All rows are made from the same 15 directions, up to rounding. Whole rows:
[[  4.8  10.0 -14.3  22.9 -14.1  14.8  11.5  25.2 -32.1  -3.1  13.5 -20.2
  -12.4  14.2   3.1 -18.3  -1.8  10.4   8.3 -22.6  39.0 -10.5  23.5  13.6
    2.3  20.2 -14.0   0.9]
 [ 12.0  23.7   0.6   3.9  -5.9  16.3  13.9  14.0  -7.1  -4.8  36.9 -13.2
   -8.4 -10.2   2.5  -7.1  -4.0   8.5  11.6 -38.8  -3.9  -4.4  -0.7  -6.5
   -2.8  -1.0 -12.1  -5.8]
 [ -0.4 -21.7  24.8  13.0   4.0 -24.0 -13.6  30.0   6.7  16.9  19.7 -13.2
    6.6  33.0  -9.4  28.0   3.5  -6.7   8.3   2.7   3.9  -4.5  -8.2  10.4
  -10.8 -28.6  -0.7  -3.4]
 [ -6.9  11.4  -8.3 -17.9  -2.8  28.8 -13.3   4.4  16.1 -11.4  10.9   7.7
    7.3   0.2   8.5   4.5  -8.1  26.3   5.9  10.1  15.4   2.7  11.6 -12.8
    2.5  15.1  -3.6  -7.0]
 [ 14.7   2.7   7.6   9.9  -4.2 -17.4  13.2  14.8 -27.5  -1.5  -1.4  -5.0
   -9.2  -2.7   4.7  -4.4   1.4 -15.8   8.6 -23.4  12.8   1.4   2.5   6.2
    4.5   7.2   9.6   2.4]
 [ 12.4  -4.9 -23.8 -14.8  -3.6   6.5 -31.4  13.3  -3.3   0.5  11.6   4.2
   -2.0 -14.8  -8.9 -19.2  -3.0  27.3  15.0  20.8  -9.7  13.7  13.2   3.2
   -9.9  13.8  29.1 -14.3]
 [ 14.8  -4.6   6.8  18.5  10.7 -10.4 -10.7  10.6  15.3   6.1  21.1  -2.4
    8.4   5.3  32.1  13.2  10.6  12.2  16.0 -16.9  -8.1  -4.8  -5.4  -0.3
    4.5   1.5 -12.2  -7.3]
 [ -2.9   0.8  -3.2  -3.1   0.9 -16.3   0.0  11.6  23.6  -9.0  13.3   0.1
    9.3  -1.8  10.1  15.2 -13.1   6.0  14.7   2.9  -5.7  -4.0 -14.3   9.9
  -21.8   3.3  11.0  -5.3]
 [ -4.0  10.5 -10.4 -13.6 -11.7   1.8   6.5  12.3  -2.0 -12.3 -14.4   2.0
   -9.2 -21.5   4.1  -1.2   5.8   8.9 -11.1 -14.7   0.1  17.0   1.3  -5.6
    0.8   5.2  21.2 -16.7]
 [-15.0 -21.2   9.9  33.7   7.1 -12.1  -2.1  -6.4   3.6  -2.0  10.4   9.9
   -5.9 -12.5  15.2   4.9   5.9  -5.3  10.9  11.2  13.8 -15.1 -21.4  23.6
  -48.9  23.1  10.5   7.4]
 [ -4.5   1.7 -12.3  13.4   0.1 -21.8  -6.6  14.4  -2.2  -6.9 -19.9  -6.1
   10.9   0.5  -9.0  14.1  -2.8 -12.7 -18.9  -7.4   6.0  11.5   2.6  23.3
  -24.9  -0.5 -11.0  -4.3]
 [ -7.1  16.1   2.2  12.4   0.2 -10.9  14.6  15.3   6.7   9.7  -8.2   3.4
   -4.4   0.8   9.5   3.8  -3.3 -14.1  -1.8   6.9   4.0  -4.3  -3.3  26.1
  -16.6 -11.3  -2.0  12.9]
 [-18.3   0.5 -27.9  -4.0  -2.9   9.6  10.6  -8.7   9.9 -11.3  -9.3  -2.3
   -8.4   1.3  17.0 -16.4  -4.3  26.3  -3.4  24.1   6.7 -13.2   0.4  -1.3
    8.9   2.5   5.5  -3.0]
 [  7.7 -23.9  26.8   4.4   5.9  -5.6  -5.4  -5.2  12.6  38.1  25.1  10.9
  -18.8 -15.3 -11.1 -15.2  12.4  -9.5  17.9   6.5 -30.8  13.1   5.3   8.3
   -7.2   3.5  13.8  -3.0]
 [ 17.1 -15.3  -4.5   2.6   4.9  10.5  -6.9 -12.0 -20.7  10.3  20.2 -21.4
    6.7  21.4 -39.4 -23.1  11.9  -6.1  -0.4 -21.2  -2.8  -4.3  10.6  -8.7
   22.6 -15.2 -23.1  -5.1]
 [  9.6  -0.7  13.5   9.0 -10.6   1.6   8.1 -15.7  -9.5   3.6 -18.9  -8.5
   13.0  16.4   0.2  18.0   7.8 -12.9  -8.1 -20.0 -13.7 -12.2 -13.9 -11.9
   17.0  -1.3  -7.8  14.5]
 [ -4.0 -16.0  -3.3   2.7  21.5  -5.9  -2.5 -12.1  11.3  -3.6  21.2   5.0
   -4.4   2.5  15.7 -14.7  -9.0   8.6  14.6  14.3  16.2  -2.5  15.6  -2.5
   10.9  13.5 -20.8  -6.3]]

Rows cut short, each followed by the rest of it:
[  5.2   3.5  10.3   3.2 -10.2 -13.2  -3.5  -1.7  -2.3  -8.1 -29.4  10.1
  22.1   0.2   2.4  29.8  -3.1 -21.5  -0.3  -4.3   2.4  -1.2 -17.1   9.9
 -20.4  20.6]	[16.8 15.9]
[  7.3  25.2 -39.3 -28.2  -2.4 -10.9   5.4   6.7  10.4 -22.6 -19.4   2.4
  20.2 -19.4 -17.8 -12.0  -7.2  -7.3  -5.6 -13.8  -3.9  16.3  -1.7  15.9
 -10.2   0.8]	[ 16.7 -13.0]
[ -1.2  -0.6   0.3  -2.3  -6.9  -2.2   6.1   7.9 -26.6   8.4 -18.6  -1.3
 -20.9  -3.3  -7.7 -15.1  11.0  -4.2 -11.4  10.1   0.6   3.5   1.7  -1.2
  11.9 -20.0]	[22.7  2.5]
[  2.4  14.7  12.1  20.6  -5.0   0.5  -2.7   8.6  -6.9   6.0   0.4   5.9
 -11.5  -7.8  33.3  15.5 -12.0   8.1   6.3  15.0 -11.4 -10.1  -6.0   3.6
 -15.3   7.3]	[ 0.2 19.8]
[ -0.6  -4.7 -15.6   1.0  -2.9  -7.7  -1.4   6.6  10.3   1.4   4.3   0.1
  -6.0  -4.9  13.5  -9.5  -7.1  17.4  13.6  16.4  -7.4  -2.3   2.4  11.1
  -6.5  12.2]	[16.0 -4.5]
[  5.4   3.2  -2.1   9.7 -15.0  17.0  -0.9  -2.2 -14.6  13.7 -10.9  -6.0
   2.6  12.8 -12.1  -5.2   7.4  -1.9  -2.0   2.0  -3.2 -10.6   1.0   7.1
   0.9   2.8]	[ 3.1 15.6]
[-18.8 -27.3 -15.4   7.5   1.2 -14.2  13.1  -6.7  -8.5 -23.0  -5.0  -3.0
  -8.5   6.8  10.9 -14.2  -6.8   7.1   9.2  12.1  44.5 -12.0   4.8   7.3
  -1.7  32.3]	[11.0 -7.2]
[  1.9 -13.1   6.7   5.5   3.7  -8.2 -17.9 -16.2 -12.4 -10.1 -15.4  20.2
  -5.7 -47.6  -1.6   2.4  18.1  -9.5 -12.8  -9.0 -14.5  21.6 -15.9  -3.6
 -32.0  22.0]	[26.6 -9.5]
[ 31.0 -22.5  33.7  24.2 -18.3 -13.2 -17.7   9.2 -35.8   9.0  -8.8   4.8
   5.9   2.3  14.4  24.2  21.4 -11.1  25.0 -20.1  -0.1  -8.0 -21.1  -2.0
  -8.7  34.5]	[45.6 14.1]
[  9.9  13.5  -4.4 -22.4   3.4  17.4  -9.0  14.8  -4.6  -7.5  22.8  -0.6
   5.0   4.2  -9.3  -8.5   1.6  11.3  12.0  -4.5  13.7  -0.2   2.1 -14.0
  12.3 -17.1]	[ 7.8 -8.1]
[ -7.6  21.8  23.9   5.9  19.7  24.1  -7.0  17.1   6.7   5.7  20.1  28.8
 -10.3 -12.2  31.0   1.8  11.0  -0.4   8.0   6.6  42.2   5.4  13.1   1.5
  -6.6   0.3]	[-16.0   5.7]
[  4.3  -7.4  17.6  -8.6   2.8   0.1 -16.2 -10.3   5.5  -8.1   6.9  12.6
  15.6  -5.9  -3.8  20.3   0.0  -5.3  11.0   4.9  -6.3  -4.4 -24.4 -10.8
 -18.3   5.2]	[19.5  5.2]
[-28.1 -17.5   6.0  26.7   2.1  27.7 -26.7 -11.0  11.7   5.1   1.9  12.3
 -14.2 -12.5  26.7  11.6  19.0  34.4 -15.0  31.8  -1.2  -7.2  -9.7  -6.8
 -27.6   8.9]	[-2.3 -1.2]
[ 19.7  13.5 -13.1   5.8  -0.8   3.0 -11.9   9.8 -25.5 -19.1  13.1 -17.8
   7.3   5.4   7.1   5.0 -10.1  16.2   1.4 -20.7   0.1  -6.3   1.4 -16.3
   9.2  -2.7]	[-16.9  -3.3]
[ -8.0 -10.1   6.1  -9.2   7.4  -8.1 -10.9  -5.3  30.3  -0.7  17.0   5.8
   7.2  -1.0   0.7  15.0 -18.6   7.0   9.9  20.1 -15.4   2.5  -4.0  -1.0
 -16.0   4.5]	[-2.9 -3.9]
[ -6.4  18.1  -5.3  -4.4   1.1  10.9   9.4   2.2  -4.3  -4.7   8.5  -3.5
  -7.2  -6.1 -11.1  -8.6 -10.8  -2.6  -8.2  -2.8   4.0   1.6   6.4   0.7
  -5.6 -10.8]	[-15.7   1.5]
[ -9.3  -7.6  20.3   4.2   1.5  -2.5   7.3   2.3   5.2   9.8  -0.9   6.7
 -14.4  -1.5  14.1   6.4   7.7  -1.9  -1.5   3.9   3.0   2.5  -0.2  -4.8
   6.5  -3.5]	[ 3.5 -0.5]
[ 13.4   2.0  -7.5   5.6  13.3 -18.9 -18.5   9.1   3.4 -12.5 -16.2   3.8
  29.9   9.9  18.8  20.2  20.3  -2.9  -1.7  -8.6   7.9  -6.0 -22.9   2.4
   1.6 -18.3]	[ 6.6 -2.4]
